The rows are grouped in 3 ways, from coarse to fine. Each group lies inside one group of the grouping before and may be the whole of it. The rows also spread widely along 8 directions, which tell nothing about the answers.
Known rows, each followed by its group in each grouping:
[-12.0  36.0 -24.3  19.0  13.4   8.4   7.8  -7.6   7.0 -13.5  15.3  11.7
  18.8  -6.3 -29.1  -2.8 -19.0  -6.3  -9.0]
nikuf Zif rozok
[ -8.1 -12.2  23.7  -5.6   4.6   0.4  -4.1  -7.6  11.5  -0.2 -10.3  -1.0
  -1.3  -2.9 -15.9   0.4 -11.8  -6.9   8.9]
dip Sule zise
[ 10.8 -11.3  15.6   5.1 -19.3 -12.6 -27.7  30.7  32.0  24.0 -16.1 -14.4
 -35.5 -10.2  -0.7  10.1  31.4 -13.5  36.6]
Kile Sise tus
[ 13.0 -62.9  13.7  33.7  10.5 -41.2  -7.6   4.4  16.0 -10.7 -28.5  13.8
  -1.3  -8.9 -17.6 -17.3 -23.8  -8.0  27.9]
bago Pel Vusev
[ 25.8 -22.7   8.1  -2.0  -9.3 -19.6 -19.6  16.1 -13.1  35.0 -22.0 -34.6
 -21.6  20.5  50.5  15.5  40.8   6.0  27.3]
bago Pel Midap
[ 22.1  -4.2 -41.3  -3.8  -8.2   5.5   9.7   4.3  13.4 -18.1   2.5  -5.5
  -3.1 -18.1  -0.9 -23.6   7.3  14.9 -16.7]
dip Baf fik
[  2.5 -10.3   1.5   0.3   0.1   6.4 -19.5  -9.7   8.2   3.0 -10.9  -6.0
   1.1 -14.9 -10.8 -11.3 -12.3   1.3  -7.8]
nikuf Zif Rovi
[-19.4  28.5 -11.1 -24.4 -24.9  26.3   8.3  11.6  53.7 -26.6   8.2  -5.1
 -27.9  -2.0 -13.0   3.9  54.5  11.3  -8.5]
bago Pel dimu
[ -1.6  -8.7  -1.0 -22.7  -1.5  13.0   6.6   1.9  -7.1 -10.1   7.8  20.0
  -3.8  -4.5  -6.8 -16.8 -27.9   1.6  -8.4]
Kile Sise pes
[ 12.3   5.9 -31.8  -7.6 -20.0  17.5  11.7  12.0  14.4 -17.3   3.4  -2.6
 -23.1 -25.6  14.3 -12.8  34.6  19.2 -22.3]
nikuf Zif Poki
[ -5.4  30.2  -2.2 -11.9  21.1  15.1  -9.7  -7.0 -34.2  27.9  10.5   3.4
  35.3  -4.5  -0.5   6.6 -50.3 -13.8   5.2]
nikuf zamu rili
[-29.0  -7.8  44.9 -12.8  11.0   1.2   1.3 -17.7  -7.3   6.4  -8.2  16.7
  -2.2   8.6  -9.3  18.1  -0.9 -12.1  14.3]
nikuf todaf nep
[-18.2   4.5   6.2 -22.3   0.7   8.4  15.8  32.7  -4.3  14.8  18.6  14.2
   1.5 -51.0   7.4  14.3   3.0 -26.1  28.5]
bago pide fuf
[  1.9  -0.2   5.8 -23.1  13.5   6.7  -2.3  20.6 -34.4  27.8  14.1  17.8
   6.4 -16.2  16.6   8.6 -36.5 -21.2  24.9]
Kile Sise fiti
[-11.5  -8.0  30.6 -30.9   5.5  10.1  -4.2  -2.9   5.7   1.6 -11.9   4.7
  -8.1   8.4  -2.6  15.3   8.1  -5.5   7.3]
dip Nena rades
[ 14.6 -35.0  -6.8  10.7  -1.7  -4.6  -6.6  18.9  -1.6   7.3   5.1  12.4
   9.7 -55.0 -13.7 -23.2 -39.0 -18.7  12.3]
Dep Sile tagab
[ -2.9  18.3  -5.0  -3.1  -0.6   9.5   6.2 -22.4   2.5 -14.9  -5.8 -10.4
 -12.6  23.4  -2.5   0.5  31.4  16.8 -14.0]
nikuf saka tel
[ 16.6   9.3 -25.2  12.9  -4.0 -12.0   5.3  -2.7  -9.2  -1.7   1.2 -39.1
  -4.5   0.2  14.4  -3.3  35.3  17.3  -8.4]
dip Baf lud
[ -6.9  27.9 -18.5  27.3   7.1  -0.1  -0.9  -2.8   4.9  -8.8  25.5   1.6
  25.6 -23.3 -40.6 -14.7 -33.2 -19.5   2.1]
Dep Sile veni
[-12.7   5.9  11.0   3.5 -15.2  -7.2  11.8   4.1   7.7  -3.3   3.1  -9.6
 -15.6  -4.8  -9.6   7.9  31.8  -2.8   7.8]
Kile ramo bedub
[ 10.5 -19.5   6.7  23.9  -0.9 -21.4 -14.3 -27.4   3.5  -9.6 -14.3 -21.7
   4.1  18.5 -20.3 -22.2 -13.4   6.7  -7.7]
Kile ramo Nezud
[-18.2   9.1   7.3   0.8   4.2   1.5  14.9 -21.7  -5.5 -22.8  11.1 -11.1
  13.8  -3.5 -16.4 -12.3  -3.2   4.6  -7.2]
bago pide tomed
[ -8.0  45.7 -19.9 -36.3  -9.3  34.9   2.4  12.0   9.8   8.6  14.6   9.7
 -19.3  22.8  12.1  24.2  36.1   3.7   0.7]
Dep Vol toped
[ 12.4 -11.7 -12.4  -6.9  14.0   1.4   1.2 -32.9 -15.1 -19.0 -11.3  -1.3
   4.9  39.1   0.4 -16.7 -24.0  20.3 -20.7]
dip Sule mevur
[ -4.5  -1.7   8.3  16.4   2.9 -12.8   4.9  -8.1  -6.7  -0.3 -11.2  -2.8
 -13.2  11.5   2.3  12.7  31.8   5.2   6.9]
nikuf Zif Rovi
[ 19.0 -41.9   2.1 -15.6 -18.6   2.7  -9.6   6.4  12.3   1.9 -23.1   2.4
 -36.2 -11.9  20.8 -12.3  29.8  13.4  -4.4]
nikuf todaf nep
[  1.1  -2.3  -0.8  13.5   1.2 -11.3   7.7   2.3  -4.3  -7.3  -2.2   3.2
 -14.8  14.6  -2.8  -0.6  16.9   1.0  10.6]
Kile Sise fiti
[-11.9   0.0   5.8 -18.6   6.1   3.7  16.9  -1.3 -12.3  -3.8   4.4   2.7
  -0.3 -11.7  -1.2  10.9   5.5  -0.1   1.8]
dip Baf lud
[ -0.1 -18.5  12.2   6.8   3.8 -14.9   3.4   0.6 -13.6   3.6  -3.6  -8.0
   2.2  -9.9   5.7  -1.3   0.3  -3.9  18.9]
bago pide tomed
[  0.6 -40.9  30.1  10.1  19.9 -26.0 -14.9 -28.1 -15.7   2.0 -29.6  -4.9
   6.7  45.3   0.8  -2.5 -25.4   4.2  16.8]
bago Pel dimu
[ 20.8   0.2 -32.1  22.8 -14.9  -0.4   3.5  -5.5  15.1 -22.2   9.8 -38.8
  -1.9 -51.5 -10.9 -44.2  19.7  16.1 -28.4]
nikuf saka tel
[  7.1 -20.6   8.6  44.4   7.9 -34.7 -15.9  24.2  17.7  18.6 -19.4   7.7
  -7.8 -20.7 -10.6  12.6   3.4 -21.1  39.9]
nikuf Zif Poki
[ -6.1  -1.0   0.8  -2.5   5.8  -4.1  13.5  -2.1 -11.4  -8.9   9.6  -5.8
   5.9  -4.3   5.5  -5.5  -1.0   2.2   3.1]
bago Pel dimu
[-18.9  42.1  -6.3  20.7  17.7   0.1   4.4 -20.3  -1.8  -6.9  16.2   0.2
  25.4   3.1 -28.7   0.0 -14.7  -8.8  -2.5]
nikuf todaf nep
[-13.0  -9.1  27.3 -13.3 -13.4  11.6  -1.3 -11.0   1.1  -7.4   4.3 -10.9
 -13.9  -8.3 -10.2  -2.2  18.9  -2.8  -1.9]
Dep Sile veni
[ 29.0  25.8 -54.8 -25.6 -10.3  39.4 -16.6 -17.0  -5.4  -3.3   0.6 -22.8
  -2.9  20.6  28.2 -22.9  -7.7  33.2 -48.2]
nikuf Zif rozok
[ -9.9  21.5  12.5  20.7   6.2 -11.2   0.5 -16.9 -11.3  -4.4  13.4 -23.4
  13.4   0.2 -19.5  -8.6 -12.2  -6.1   6.2]
Kile Sise tus
[-13.3  23.6  11.4  29.6  -7.4 -10.6   6.6  -4.2  -6.2  -0.8  18.2 -29.6
  -3.8  -5.8 -12.6   9.1  40.6  -9.5  12.0]
Dep Sile veni

New rows. What belongs after each?
[ -5.4   5.8  14.9 -19.2  -7.0  12.3 -24.2   3.4  28.0   8.8  -4.2 -22.6
  -2.0  -9.4  -5.1   1.7   4.0  -5.6  10.0]
bago Pel Vusev
[-23.5 -13.1  34.9 -24.5   1.8   3.7   9.2  18.8   2.8  10.3  -0.8  23.6
 -10.7 -19.1  -1.9  23.5   7.7 -20.5  34.5]
bago pide tomed
[  5.5 -12.7 -12.0   0.7  13.7  -9.4   1.2   3.5  -1.8  -4.4  -6.2  22.1
   4.8  15.6   0.1  -4.4 -25.6  -0.8  12.7]
bago Pel dimu
[  8.3 -12.2   7.6 -29.0  14.2  10.8  -7.8  -4.3 -44.9  26.0   6.8   3.9
  12.2  -0.1  25.9   0.7 -33.8  -4.6   7.8]
Dep Vol toped
[-22.4   3.2  26.8   9.2   1.1  -9.5  24.4 -21.8  -9.5 -28.7   6.8  -0.9
  -5.7   9.4 -21.9  -6.1   9.6   4.1  -1.1]
Kile Sise tus
[  8.2 -15.0 -15.8  -9.8   8.7   5.3  13.7  -9.7 -26.0  -6.9  -1.2  22.7
   1.3  -2.8  13.3 -16.7 -20.1  10.1 -13.7]
nikuf todaf nep
[-20.6   6.6  21.1  -0.1  -9.3  -0.4   6.2 -12.1  24.3 -14.9  -4.8   1.9
 -17.6  19.5 -26.8   9.1  28.3   0.5   2.0]
Kile ramo Nezud
[ -1.2 -17.0  30.5 -49.1 -18.2  12.9  -6.0  36.2 -10.4  39.9   0.7   3.0
 -32.8 -21.7  35.3  29.0  29.7 -14.8  25.5]
Kile ramo Nezud
[  8.2   6.9 -21.0 -25.4 -12.5  14.9  13.8  14.4   3.2  -9.4   7.8  -7.1
 -17.3  -5.8  24.5  -3.4  31.0  15.1  -8.0]
bago Pel Vusev
[ -9.2  29.4   1.7   9.3   7.5  -6.3 -10.1   6.4   3.9  17.9   8.9  -0.3
   8.1   9.1 -19.4  16.2 -10.1 -19.8  20.4]
Kile ramo Nezud
[-17.3   5.5  13.0  13.2   5.5  -8.7 -10.3 -21.9  35.8 -16.2 -18.6  -9.8
   0.4  20.7 -42.7   7.7   9.0   0.6   5.0]
dip Baf lud
[-13.8  10.9   3.8  -9.0  14.7   3.2   3.0 -24.6 -12.0  -4.0  -9.7   1.2
   5.5  46.2   4.7  11.4  -2.8   5.3   4.8]
bago pide fuf
[ 19.7 -34.1 -18.8  -9.2   7.7   0.9  11.2 -25.1 -32.7 -17.9  -8.8  15.4
   3.8   3.6  15.6 -35.4 -31.8  22.5 -27.6]
nikuf todaf nep
[10.4 -9.7 -9.0  4.6  0.8 -5.4  1.7  1.2 -5.5 -0.2  1.8  3.2 -2.2 -3.1
 -0.4 -9.0  0.3  1.8  4.6]
Dep Vol toped
[  0.1  17.2   4.8  -9.9   9.0   5.2 -18.5  16.2  -7.3  41.9 -11.6  13.9
   3.1   8.9   6.8  28.3 -10.4 -17.5  29.6]
nikuf zamu rili
[ 10.8 -33.6  12.5 -25.1 -39.1   7.9 -17.3   0.5  25.8  -4.1 -19.9 -33.8
 -39.5 -12.8   9.4 -17.0  38.9  16.5 -13.9]
Kile ramo bedub
[  5.8   6.7  -1.2  -4.9  -4.0   3.6  -7.8  -9.0 -12.6  13.7   0.7 -23.4
  -4.7  -2.6  19.8  -1.8  17.6   6.0  -6.3]
nikuf todaf nep
[ -5.2  14.9  -9.4   3.7   3.4  -4.5  17.7  -2.5 -14.9  -9.2  13.4 -15.9
   1.9   8.3  12.4  -0.5  20.4   8.6  -0.5]
bago Pel dimu
[  0.8   2.3  -3.3   0.0   3.1 -10.3  -6.8  16.3  18.1  14.3 -12.5  -0.9
 -12.1   2.1  -5.3  23.6  19.1  -8.6  25.1]
dip Baf lud
[  2.7   4.5 -22.3  24.6  21.7 -18.5   1.9  11.4   4.0  -3.0   8.7  15.9
  25.4 -11.4 -20.1 -11.5 -43.9 -14.5  19.8]
bago Pel dimu
[  4.9   6.6   1.2 -19.7  -1.3  18.9 -30.7   0.3   8.7  14.2   2.9 -14.7
   4.9 -14.3  -7.9 -13.1 -35.2  -9.3   2.1]
Kile Sise fiti
[ -3.7 -11.5  11.2 -10.6   0.1   1.3   4.1  21.6   7.9   9.6   7.2   8.5
   1.2 -46.3 -10.6  -2.2 -18.1 -20.1  16.8]
dip Sule zise
[  4.7  24.5 -24.2  -1.2  -1.0   4.4 -11.6  -7.3   9.7   1.7  -4.0   0.6
   2.6  33.8 -12.1   0.1 -18.1   3.2  -4.0]
Kile ramo bedub
[ 13.8   0.9 -10.0  -0.2   1.2  -1.4  -6.1   1.0   6.9  -2.3  -6.3 -14.2
  -3.3   7.1   2.5  -3.9  12.1   5.8  -1.9]
dip Nena rades
[-18.2 -10.2  40.2 -10.5   4.5   0.2  -7.2 -15.0  -2.1  -1.8  -2.8  -0.5
   1.9  -4.8 -22.8  -4.7 -26.8 -11.3  10.7]
Kile Sise tus
[ -1.9  12.4  -0.1 -18.6   1.0   6.4  11.9  14.7  -6.8   3.5   3.5  -2.4
 -12.6   3.2  17.2  19.0  36.2  -0.9   6.7]
dip Nena rades
[-14.4  22.0  22.8  17.5  14.7 -16.1  11.9 -41.4 -29.4  -9.3   3.5 -43.9
   8.3  41.0   0.2  12.0  30.5  10.8  -4.6]
dip Sule mevur
[ -1.3  10.3  -8.5  -4.4 -14.1   9.4   7.7   6.8   1.1  -5.3  13.2  -3.0
 -15.1  -6.1   0.7   0.2  28.0  -1.4  -1.2]
Dep Sile veni
[-20.4  10.6  22.4 -41.2   8.7  23.2  10.3 -34.8 -19.3 -12.4  -3.1  -0.8
   9.4  44.1   9.5   4.9  -9.0  14.3 -13.8]
bago Pel Midap
[ -8.0  47.0 -11.4  -6.5  -4.4  15.9  -0.8 -34.9   5.0 -15.9   5.5 -42.0
   6.4  46.6   1.8  -2.6  26.6  24.3 -26.1]
bago Pel Midap
[-17.7  20.1  -2.1 -10.8   2.9   8.4   0.5  11.2  21.8   4.7  -1.7  15.9
  -5.2   8.6  -9.1  20.7   9.7 -13.1  22.8]
bago pide fuf
[  8.5   0.2 -11.5 -37.2  13.2  21.9 -17.1  16.2 -22.2  35.1  -6.3  32.1
   1.1  -1.6  24.8  16.8 -33.0  -7.1  11.7]
nikuf Zif Rovi
[ 19.4 -16.9  -5.4  26.5   1.4 -25.8  -9.8  -4.8  -1.0   6.0  -8.7 -38.8
   5.0 -10.5   0.3 -10.1  13.4   2.3   7.8]
dip Baf fik
[  5.2  -7.7  17.8 -40.7  -6.0  25.6 -35.6 -15.1   1.5  21.2 -12.5 -16.4
  -6.0  17.0  11.0   0.9  -7.8   4.6  -1.9]
Dep Vol toped
[ -2.6  -5.3  -7.8  27.4  10.7 -14.1   5.4   2.5   4.8  -6.5   7.7  13.5
  15.2 -40.2 -27.0 -17.0 -22.7 -14.7   7.4]
nikuf todaf nep
[  7.8 -11.0 -18.7   3.2   5.3  -6.2  27.9  -5.9 -12.9 -24.9   1.4  11.1
  -9.2   6.7   4.7  -9.6  11.0  15.1 -10.6]
dip Sule mevur
[  9.2 -17.4  15.5 -19.3 -15.0   5.3 -36.8   5.3  34.1  16.9 -24.6 -25.3
 -14.3   5.3   6.9   0.4  12.1  -0.7  13.3]
bago Pel Midap
[  0.2 -31.6  11.0  -2.8  -3.3  -5.5  11.3  25.6  -4.7  -3.5  11.1  13.2
  -8.7 -57.9  -7.7 -15.7 -10.3 -16.5  16.5]
Kile Sise fiti
[ 15.4 -14.2 -14.0  13.2  15.9 -16.6   3.3 -16.7 -16.8 -10.5 -10.7   1.5
  17.2  26.4   2.9 -18.7 -31.6  10.2   0.6]
bago Pel Midap
[  5.3  -8.7   0.9  11.8  26.7 -14.7 -25.4 -41.9  -3.4  -0.2 -28.6  -8.7
  22.8  51.8 -22.3  -1.6 -45.5   6.9   0.0]
dip Baf lud
[ -5.5   1.9  -6.8  43.6   7.7 -24.8  29.8   6.9 -20.9 -14.9  21.3  12.4
   9.3 -24.6 -20.0  -5.8   3.5 -15.3  15.8]
Dep Sile veni
[  4.6   2.9  -5.5   6.7  -3.0  -0.4  -7.7   0.9   0.2   6.4  -7.5 -11.9
 -10.2  -5.8   7.8   2.9  24.6   3.8  -1.7]
nikuf Zif Rovi
[  3.0  20.7  -5.4 -37.2  -1.7  32.1 -11.0 -32.8 -17.1   4.8 -16.3  -7.4
  -1.9  50.7  16.2   1.5  -1.4  25.8 -26.6]
nikuf zamu rili
[  1.0  36.6 -40.4  -7.4 -17.3  15.1  12.2  32.6  16.6   1.7  21.8 -10.6
 -11.8 -32.7  14.1   2.4  39.4  -3.3   6.2]
bago pide fuf
[ -5.4  25.9  -0.5 -17.1  -2.3  21.4  -8.6  -9.2  11.9   3.6   1.8 -14.8
  -3.9  -4.7  -7.2   2.2  15.5   1.5  -7.3]
nikuf saka tel
[  0.6 -25.0  11.7 -18.0   8.0  -4.7  -6.5  -9.2   1.3   3.5 -25.5   9.0
 -10.7  26.4   0.0  13.1  -3.8   4.2   9.6]
dip Baf lud
[-17.4 -12.0  35.5 -33.2  19.3   7.2  15.6  -4.3 -28.7   3.4   0.8  21.1
   8.0   0.3   4.1  15.9 -15.1 -12.9  11.2]
dip Nena rades
[  1.2  19.8 -21.4  -6.9   0.6  16.6   9.2  -0.3  -4.7  -4.5   4.3  22.2
  -5.4  27.8   0.1   9.8   4.7   2.1  -0.8]
Dep Sile tagab
[ 15.9  -9.3  -6.5 -35.6  -5.1  11.9 -15.4  -5.3  -3.5   9.5 -24.2  -4.9
 -25.1  61.4  40.6  12.4  20.3  23.7   0.2]
bago Pel dimu
[ 14.4 -13.1 -27.0  10.3  20.6 -12.8  16.3  -8.3 -39.7 -12.1  14.6   2.3
  29.9 -11.4   9.9 -30.6 -50.6   5.9  -8.2]
bago Pel dimu
[ 11.3 -35.0  14.9 -19.2  13.1  -7.1   0.7 -23.7 -48.9   5.6 -12.7 -10.4
  12.7  26.3  34.6 -12.7 -27.6  16.3  -3.4]
bago Pel Midap
[-13.8 -70.4  62.2 -13.7   1.4 -19.7  16.2  13.5 -17.8   0.3 -15.5  33.9
 -29.5 -22.3   4.4   7.8   7.4 -17.0  34.6]
Kile Sise fiti
[-12.9 -18.2  14.2 -11.1  11.8  -2.5   5.0  -8.0   3.9 -12.1  -9.6  24.6
   0.9  18.3  -9.3   2.5 -18.9  -0.6  11.0]
bago Pel dimu
[ -7.5  -4.7   1.9  -1.1 -12.2  13.8  -2.3  -9.0  28.4 -18.5  -6.7  11.5
 -11.3   5.2 -29.7  -6.5   5.8   0.1  -4.3]
Dep Sile tagab
[  9.9  12.8  -8.8 -18.9   0.2  14.6 -19.3  -4.0  14.3   3.8 -10.5 -15.9
  -3.1  19.7   2.5   0.9   3.9   5.5  -6.1]
dip Nena rades
[ 11.2 -24.9  -5.5 -10.2  -1.3  -4.9   3.8   7.7   5.3  -0.1 -10.4   6.4
  -7.9  -9.1   3.5  -1.1   7.7   1.9   8.0]
dip Baf fik
[  0.1  11.5   5.4   1.1  -7.4   0.5  -5.6 -11.0  -1.1  -4.7   3.9 -22.9
  -6.1   5.7  -6.3 -11.9   3.0   4.0  -2.3]
Kile Sise tus
[ 13.9 -13.8  -2.3  26.6  -8.8 -15.4   5.4   3.1 -20.2   4.7   4.0 -25.0
  -7.1 -12.5  11.9  -5.1  28.1   0.1   7.4]
Dep Sile tagab
[ -5.4  66.6 -33.6 -25.4 -10.8  46.9  -3.7 -21.2   9.1 -10.2  18.5 -29.4
   1.3  11.6   6.1  -2.2  18.1  24.2 -41.5]
nikuf Zif Poki
[-10.2   8.0  21.9   4.2  -4.9  -6.6  -0.5  -4.5   3.9  -2.4  -0.9 -11.1
 -14.0   8.5 -11.6   4.2  15.7  -4.5  14.2]
Kile Sise tus
[ 16.8 -16.0  11.2  -8.6 -13.7  -1.9 -39.3  20.4  11.1  30.6 -11.2 -22.8
 -15.7 -11.6   9.4  -2.7  -4.8 -10.3  20.5]
Kile Sise pes
[  5.5  -8.9  -4.8  -5.9  -8.1   2.0   0.7  19.0   5.8   5.3  -3.6  24.1
 -23.0   4.3   2.7   9.0  16.6  -8.6  17.5]
Dep Sile veni
[ 34.1 -42.2 -18.2  23.6  11.7 -21.7  -7.9 -15.0  -9.2  -6.6 -26.7   4.3
  -2.6   7.3   1.5 -28.4 -22.5  13.0  -3.8]
nikuf saka tel
[  8.9 -20.9   3.4   1.8   7.5  -7.7   5.1 -18.5 -11.6  -8.8 -13.0  -2.7
   1.1  12.6  -1.0 -13.9 -15.3   9.0  -3.9]
dip Sule zise
[ -2.2  -0.9  -2.3 -12.3  -9.5   6.9  10.6  -7.0   0.9 -12.8   3.4   1.3
 -10.8   4.6  -6.5  -8.6   6.5   8.5 -13.0]
Kile ramo Nezud
[ 13.9 -39.0  -6.6  35.9   4.1 -28.9  -6.8  21.3  21.4  -4.3  -5.0  20.0
   2.3 -41.5 -30.2 -21.3 -21.5 -19.1  26.7]
Dep Vol toped
[  7.3 -16.5 -26.0  24.8 -11.6  -5.0  21.3   6.6  22.6 -34.5  -1.9  28.4
 -17.3  -7.7 -26.4 -17.2  16.0   4.3  -2.1]
Dep Sile tagab
[ 25.3 -42.7  -5.5  -6.3   5.7  -9.0 -15.5 -20.5  -0.8  -2.6 -31.7  -2.8
  -2.2  25.8   3.7 -15.8 -19.3  15.9  -4.3]
dip Baf fik
[ 29.3   3.2 -39.7 -10.6 -10.9  11.6 -14.1  28.1   5.0  16.8  11.0  -3.9
  -6.9 -28.1  17.6 -14.1  -0.7   0.8   2.3]
Dep Vol toped
[ 17.4 -11.7 -23.1   6.9  12.1 -13.6  -0.1   8.9 -13.8   8.0   0.2  -3.0
  13.5 -21.2   1.1  -7.7 -26.9  -3.7   6.7]
dip Baf lud
[  2.4 -16.5  11.7 -33.2   0.2  24.3 -19.5 -30.8  -8.6  -2.7  -6.0 -11.9
   4.2  13.6   1.3 -20.0 -25.7  13.3 -18.7]
Dep Vol toped
[  5.8  45.3 -36.7 -38.1  -2.2  31.0   4.2  -8.7 -11.4   3.2   6.1 -18.1
  -6.6  31.1  24.4  13.5  22.3  22.2 -21.7]
dip Baf lud
[-14.6   3.1   8.0  58.0  36.1 -42.7  14.7 -34.6 -27.9 -14.7  -4.1  -1.4
  35.8  31.9 -27.7  -0.3 -29.9  -9.8  19.6]
bago pide fuf
